The same things were measured in two ways. Each way mixes the same 11 hidden numbers, adds some noise and spreads widely along 6 directions of its own, which tell nothing about the thing.
In the rows, zero is written as 128.
Some things both ways: the first way, then the second way.
[140 146 157 115  83  59 111 200 144 206  70 150 122  96 158 144 141 170]
[129 175 169 164 140 130 111  61 144 162 139 148  99  96 171  72 127 141
  68  95 161 126 169 134 156 167 124  83]

[118 161 112 112 112  84 151 115 101 172 132  94 133 138 142 136 136 137]
[149  81 161 164 106 128 145 148  78  90 154 129 132 145 117  81 156 112
 157 182 158 141  50  97 146  75  62 124]

[ 81 114 170 110  56  57 123 127 158 172 160 193 141  90 132 133  90 186]
[103 115 176 145 147 154 114  82 151 148 165 180  94 147 133 180 118 177
 106 144 142  89 101 118  80 127  57 135]

[ 82 158 120 107 100  93 163  59 137 156 131  64 116 103 164  93 159 139]
[101  96 126 108 156 152 104  87 114 165 147 104  96 150 115 163 126 127
 144 139 127 129  74 132 127 154 113 109]

[192 108 117 153 205 118 123 131  81  98  85 119 105 141 131 168 184  27]
[ 99  74 109  81 114 140 145 157 102  79 127 109 124 166  95 130 130 114
 176 168  91 144  87 113 101 101 116 157]

[149 180  97 155 136 107 184 109  79 145 151 102 110 166  73 117 120  89]
[141 116 126  92  90 105 127 101 136 107 110  98 116 128 152 111 110 160
 109 148 109 129  90 122 174 122 102 112]

[142 135 160 169 160 137 193 107 113 198 140 109 113 192  91  48 138 132]
[170 168 178 161 124 143 123 117 138 154 134 166 109  89 150  87 143 107
 103 103 169 122 158 133 170 153 135 109]

[173  92 125 150 178 167 193  45  96  57 147  65 120 153 137 137 119  83]
[ 94 116 190 135  94 126 110  69 134  92 144 157 121 144 172 107 117 195
 101 123 115 133  92  79 102 101  75 118]

[ 74 120 110 111 142 153  79 129 103  88 145 156 128 131 126 183  69 131]
[139  82 101 148 108 112 162 188  92 108 118  93 179 132  97  92 140 122
 178 185 131 166  78 135 139  72  90 133]

[ 91 115 142 138  86  93 176  64 136 170 136 120 147 137 149  72 133 140]
[135 162 139  54 156 149  69  65 155 145 134 147 102 153 146 141 118 160
  68 113 120 119 145 144 128 140 159 123]

[ 98 153 124  70  95  78 176 121 150 110 191  69 110 143 148 125 140 118]
[120 124 116 148 102 116 132 125 118 103 118 126 155 109 110  97 142 144
 144  87 124 152 121 105 120 139 149 107]

[ 94 135  85 139 121 153  81 103  97 103 160 183 148  74 140 179  85 102]
[124 129 119 113 147 145  98 111  91 123 132 116 123 187  89 142 118 158
 127 172 102  92 132 149 117 130  88 121]

[ 90 168  81 143 125 110 158  39 140  91 173  53 133  67 116 147 132 113]
[122 108 133  97 137 157 122 119 120 132 129 123 108 145 115 157 124 122
 152 142 112 112 103 137 134 154 125 127]

[113 177 130 123 102  75  99 142 121 185 120 143 177  99 109 141 125 123]
[195 111  99 109 150 117 138 136 118 124 122  87 119 137 123 101 127 134
  99 149 135 104 136 153 191 118 118 123]

[ 81 167 101 114  92  79 133 119 151 141 186 122 152 159 135 135 129 104]
[ 97 123  89 161 145 231 103 108 137 120 106 116 102 126 128 160 210  81
 128  87 142 158 130 141 165 239 118  98]

[132 107 136 144 116 120 173  59 184 131 108   8  92 159 171  95 193 192]
[142 131 163 115 107 151 127 116 126 114 125 154 135 117 114 132 127 141
 149 141 133 116  82 143 151 150 120 114]

[165 179 101 164 193 169  76 133 115 132 100 146 144 167  80 129 115  93]
[124  96 105 110 163 103 140  84 146 139 151 118  96 140 162 136 115 154
  75 159 148 104 110 123 132 120  97 130]

[ 81 125 111 119  80  70  94 176 162 131 128 190 124  98 139 175 126 142]
[ 92 165 117  67 156 154 101  98 145 118 131 176 131 158 113 162 113 145
 108 129 116 107 161 156  81 153 162 144]

[102 104  97 133 164 108  84 100 107  49  96 155 174  54  99 227 156  56]
[141 126 116  96 147 174  97 145 125 119 127 141 133 155  94 150 157 122
 136 154 115 130 124 141 112 134 139 128]

[116  67 121 147 146 171 136  54  87  55  98 137 174  96 120 171 130 107]
[153 120 142  75 125 126  97 120 127 124 133 128 144 147 148 123 125 147
 115 145 129 149  87 122 142  85 141 129]

[111 188  97 116 119  44 132 156 153 167 116  94 101 136 118 105 141 124]
[129 137 134 112 112 133 118 125 131 101 136 147 116 158  89 121 114 169
 119 190 103 112 127 131  85  93  76 105]

[131  49 184 140  86 132 172  63 153 105 142 128 161  75 156 115 123 154]
[184 164 179 118 111 141 114 113 152 130 121 148 127 109 138 104 107 169
 103  85 121 115 157 138 155 124 133 104]

[151 186  90 174 144 149  93 201  78 192  78 148 140 119 100 145 115 106]
[105  84 120  95 175 134 143  93 108 147 137  71 101 159 184 132  97 112
 123 130 124 118 116 142 173 145 118 136]

[112  87 173 117  82 113 140 174 125 164 177 185 115 135 161 105 126 113]
[127  40 151 186 119 151 187 125 118 113 137  63 135  95 129  92 119 154
 191 119 115 166  46 112 146 128  70  54]

[ 98 171  88 174 142 158 103 127 144 164 128 111 105 210 108 102 130 150]
[123 130 127 108 152 164 124 122 120 126 135 165 131 144 102 163 141 118
 139 152 151  98 106 162 130 162 124 149]

[128 113 183  84  58  79 127 170 157 180 141 165 131 132 177 127 129 176]
[135 121 120 138 133 116 149 114 114 111 129 126 138 136 122 120 115 153
 119 106 143 103 128 137 145 131 108 136]

[114 101 154 142  87 129 131 120 143 136 178 189 161 111 126 135 111 138]
[184 159 134 105 143 126 139 124 133 109 121 148 142 119 125 103 116 144
 100  99 141  90 170 159 165 143 163 127]

[155 109 118 142 100 146 116 142  85 160 165 170 116 154 153 147  86 164]
[122 128 171 186  77 148 100 145  84 118 123 152 124 142 103 116 169 117
 161 156 128 127 104  97 134 135  65 135]

[121 131 106 120  73 110 112 115 136  79 122 142 186  67 139 195 131 110]
[117 100 166 134 130 182 109 110 131 108 156 167 108 154 126 170 156 138
 135 101 142 129  80  90  98 126  95 136]

Other things, the second way, with their names:
(3): [165 140 116 121 129 115 126 173 126 182 124 129 122  97 129 117 146  57
 141 107 159 148 154 123 161 131 187 148]
(92): [ 92  99 146 125 178 181 142 114 125 125 174 167 108 159 111 172 128 114
 150 137 150 109  98 129  70 138 109 130]
(142): [ 77 117 175 134 155 169  93  81 125 168 153 146 114 151 152 165 118 148
 139 141 118 125 105 121  89 152 101 110]
(487): [117  97 119 141 145 113 162 143 141 166 142 134 136 100 146 143 127 102
 148  76 175 155 108 116 125 114 147 166]
(248): [118 114 126 126 142 152 152 150 120 120 127 127 152 131 127 127 124 111
 159  96 134 143 135 142 125 126 142 146]
(126): [169  97  95 131 110 114 135 206 101 143 128 121 110 132  95 145 175  43
 163 109 160 142 117  85 151 100 150 188]
(64): [166 107 140 136  83  87 126 142 152 156 134 111 112  78 132  76 137 131
 127 119 132 188  93  74 131  73 137  92]
(83): [173 136 129 123 101 126 141 131 167  97 135 163 108  95  99  96 144 149
 102 165 138 128 112 120 119 113 112  88]
(308): [115 105 137 117 148 136 132 141  81 124 149 125 122 160 138 124 130  76
 156 149 140 126 114 110 128 125 138 139]
(427): [ 80 134 179 187 119 189 115 108  94 145 120 139 108 151 109 176 124 134
 180  90 102  83 150 135 125 209  73 124]
(325): [118 134 130 131 137  71 128 107 115 175 143 124 122 126 150 118  94 136
 110 123 144 116 145 113 121 111 136 135]
(395): [ 98 132 176 183 130 146 142  86 145 131 160 191 116  91 154 110 145 127
 117 108 180 133 106 105 104 158 110 101]
(188): [137 147 133 162 135 146 122 145 108 127 139 170 133 121  83 125 160 104
 146 101 148 112 158 118 100 161 155 123]
(343): [145 127 120  98 142 106 111 121 114 175 128  85 145 124 161 107 110 110
 127  96 135 166 124 125 164 112 181 109]
(81): [157 152 159 155 105 193 143 193 122 142 103 141 133 123  87 153 128  94
 193 114 118 110 165 171 154 154 101 138]
(310): [149  68  85  91 170  85 166 111 130 133 157  86 145 112 133  99 111 138
 121 132 162 158  58 125 138  89 164 100]
(319): [136  99  95 149 142 113 143 119 116 145 133 102 120 118 115 120 142 125
 123 119 157 130 101 130 157 141 113 124]
(193): [101 142 101 113 130 144 124  96 147 143 109 109 116 113 137 138 121 126
 123  93 114 136 151 143 141 188 151  95]
(333): [100  95 119 102 136 137 129  76 143 155 119  72 127 107 147 128 105 157
 141  83 111 168  83 140 155 158 142  91]
(511): [132 129 142 110 150 123 131  72 141 129 137 126 125 138 173 138  90 178
  89 140 131  89 120 146 153 144 105  99]
(91): [134 108 121 141 107  97 140 130 126 137 142 130 109 117 129 115 136 115
 122 152 159 139  88  99 136 102  99 127]
(390): [112 119 102 102 106 131 130 117 153 109 117 133 131 119 124 137 139 142
 123 111 129 153  99 122 125 132 131 133]
(123): [134 134 122 121 137 145 125 108 140 130 126 112 119 134 120 109 120 154
 109 105 124 138 142 150 137 124 109 106]
(498): [122 101 136 148 133 145 121 127 104 121 136 106 131 153 133 119 135 135
 139  88 124 147 125 104 122 109 109 125]
(46): [126  93 140 143 153 170 151 145 110 126 126 120 150 152 138 166 121 133
 162 122 129 106 116 153 148 143  93 152]
(262): [168 102 114 129 115 149 158 183 118 114 110  84 114 150  78 124 115 134
 162 157  91 112 143 158 150 100  66 133]
(243): [166 147 150 147 100 104 138 133 114 131 117 137 125 116  99 113 108 155
 132 121 125  82 150 139 157 136 105 133]
(304): [ 96 109 161 103 159 150 112  78 119 151 163 126 108 154 156 146 103 130
 134  88 136 136  99 110 109 129 139 115]
(70): [102 118 155 105 111 115 109 124  94 119 125 114 139 159 154 114 103 137
 148 118  88 135 136  95 115 110 138 140]
(421): [ 95 103 103  80 189 157 135  81 128 111 152 116 108 162 142 132 119 125
 107 132 132 123 120 145 114 149 142 114]
(335): [154 130 150 182 120 163 127 151 131 129 151 185 113  95  85 113 191  91
 143 125 176 140 109 105 110 145 123 108]
(192): [109 149 127 110 142 148 108 105 128 136 111 134 167 139 137 160 110 161
 134 102 113 114 143 157 128 166 149 123]
(32): [121 122 119 154 112 104 139 155 116 137 129 133 126 103 139  94 155  74
 141  88 148 162 153  81 123 127 166 143]
(198): [ 75  81  97  60 146  87 132  91 155 174 129  81 101 121 209 168  91 112
 121  62 111 159 121  82 126 138 197 156]
(71): [132 103 135 129 116 160 128 154 126 144 110  94 100 137 101 143 123 129
 166 118  81 128 146 134 133 134  96 137]
(283): [ 52 119 125  55 140 112 116  44 153  74 141 162 116 162 180 136 107 177
  73  85 114 129 126  94  76 125 155 170]
(482): [123  93 128  82 144  99 170  89 153  96 137 116 125 153 159 138  59 210
  95 163 110  86 106 150 125  89  73 140]
(513): [114 113  81 100 146  97 148 152 110 132 137 135 149 132  95 131 124 100
 151 183 143 126 111 139 102 122 157 137]
(512): [202 123 135  68 165 107 132 116 130 141 141 102 146 118 145  88  94 148
 103 119 140 129 115 149 171  94 184  95]
(247): [112 185 159 151 105 156 118 145 145 120 129 200 128 122  69 127 124 144
 142  89 110 115 205 126  49 135 133 124]
(373): [179  75 133 166 102 123 167 150 117 113 128 104 148  94  96  95 148 147
 160 146 156 147  39 133 179 106  78 105]
(225): [ 82 134  74 115 140 164 137 151 132 149 100 100 121 134 114 150 130  81
 158 133 108 146 172 168 129 176 135 131]

Some of these things the first way, each followed by its name:
[172 130 115 163 193 191  96 104 141 102 105 117 129 184 118 108 172  88] : (335)
[ 96 159 104 114 110 130 128 147 139 134 211 164 131 132 115 123 118 116] : (188)
[122 146 123 137 155 139 115 120 104  86  88 134 143  97 120 161 114  52] : (123)
[ 82  75 153  95  74 136 145 134  80 118 137 227 171  40 135 163 107 136] : (343)
[187 170  99 138 165 107 147 158 110 105  93  80 112 197 125 154 150  50] : (283)
[ 95 170  97 136 103 132 163 128 145 139 206 129 101 157 116  83  98 125] : (193)
[145  87 143 111 128 156 106 153  77  77 112 198 180  67 144 195 112  64] : (498)
[185  65 124 163 176 203 164 134  51 101 152 165 123 138 123 130 117  79] : (70)
[ 59 144 171  76  57 113 156 110 176 151 179 114 137 129 142  89  73 211] : (487)
[171 142 115 179 138 200 139 180 118 176 152 112  77 184 139  81 116 144] : (427)
[ 73 178  81 113 182 131 128  91 142  98 181 102  94 138  89 130 134 116] : (513)
[109 117 133 123  67 133 119 135 196 146 181 147 112 146 176 119 101 212] : (395)
[121 120 138 118 163 122 122 159 123  89  82 109 136 102 115 179 148  87] : (248)
[ 39 171 132 103  95  74 216  81  97 134 186  89 103 125 103 101 112  82] : (333)
[ 72 226  80 146 102  88 148 114 106 150 201  85 133  83  74 116  44  93] : (71)
[ 94 107 151 123  86  98 162 118 151 154 175 162 138 111 120 119 123 175] : (511)
[ 97 164 120 144  75 113  96 127 145 160 177 155 146  84 137 115  44 143] : (262)
[107 179 119 126 143 114 153 132  93 149 136 136 145  94  50 124 121 114] : (3)
[129 173  98 116 102 122 121 110 119  93 121 109 147  72 107 142  99 115] : (64)
[148 135 133 131 202 118 128 149 164 134  73  52  72 166 139  92 173 127] : (225)
[ 88  76 166 126  93 145 159  57 153 143 132 116 172 100 163  74 156 159] : (512)
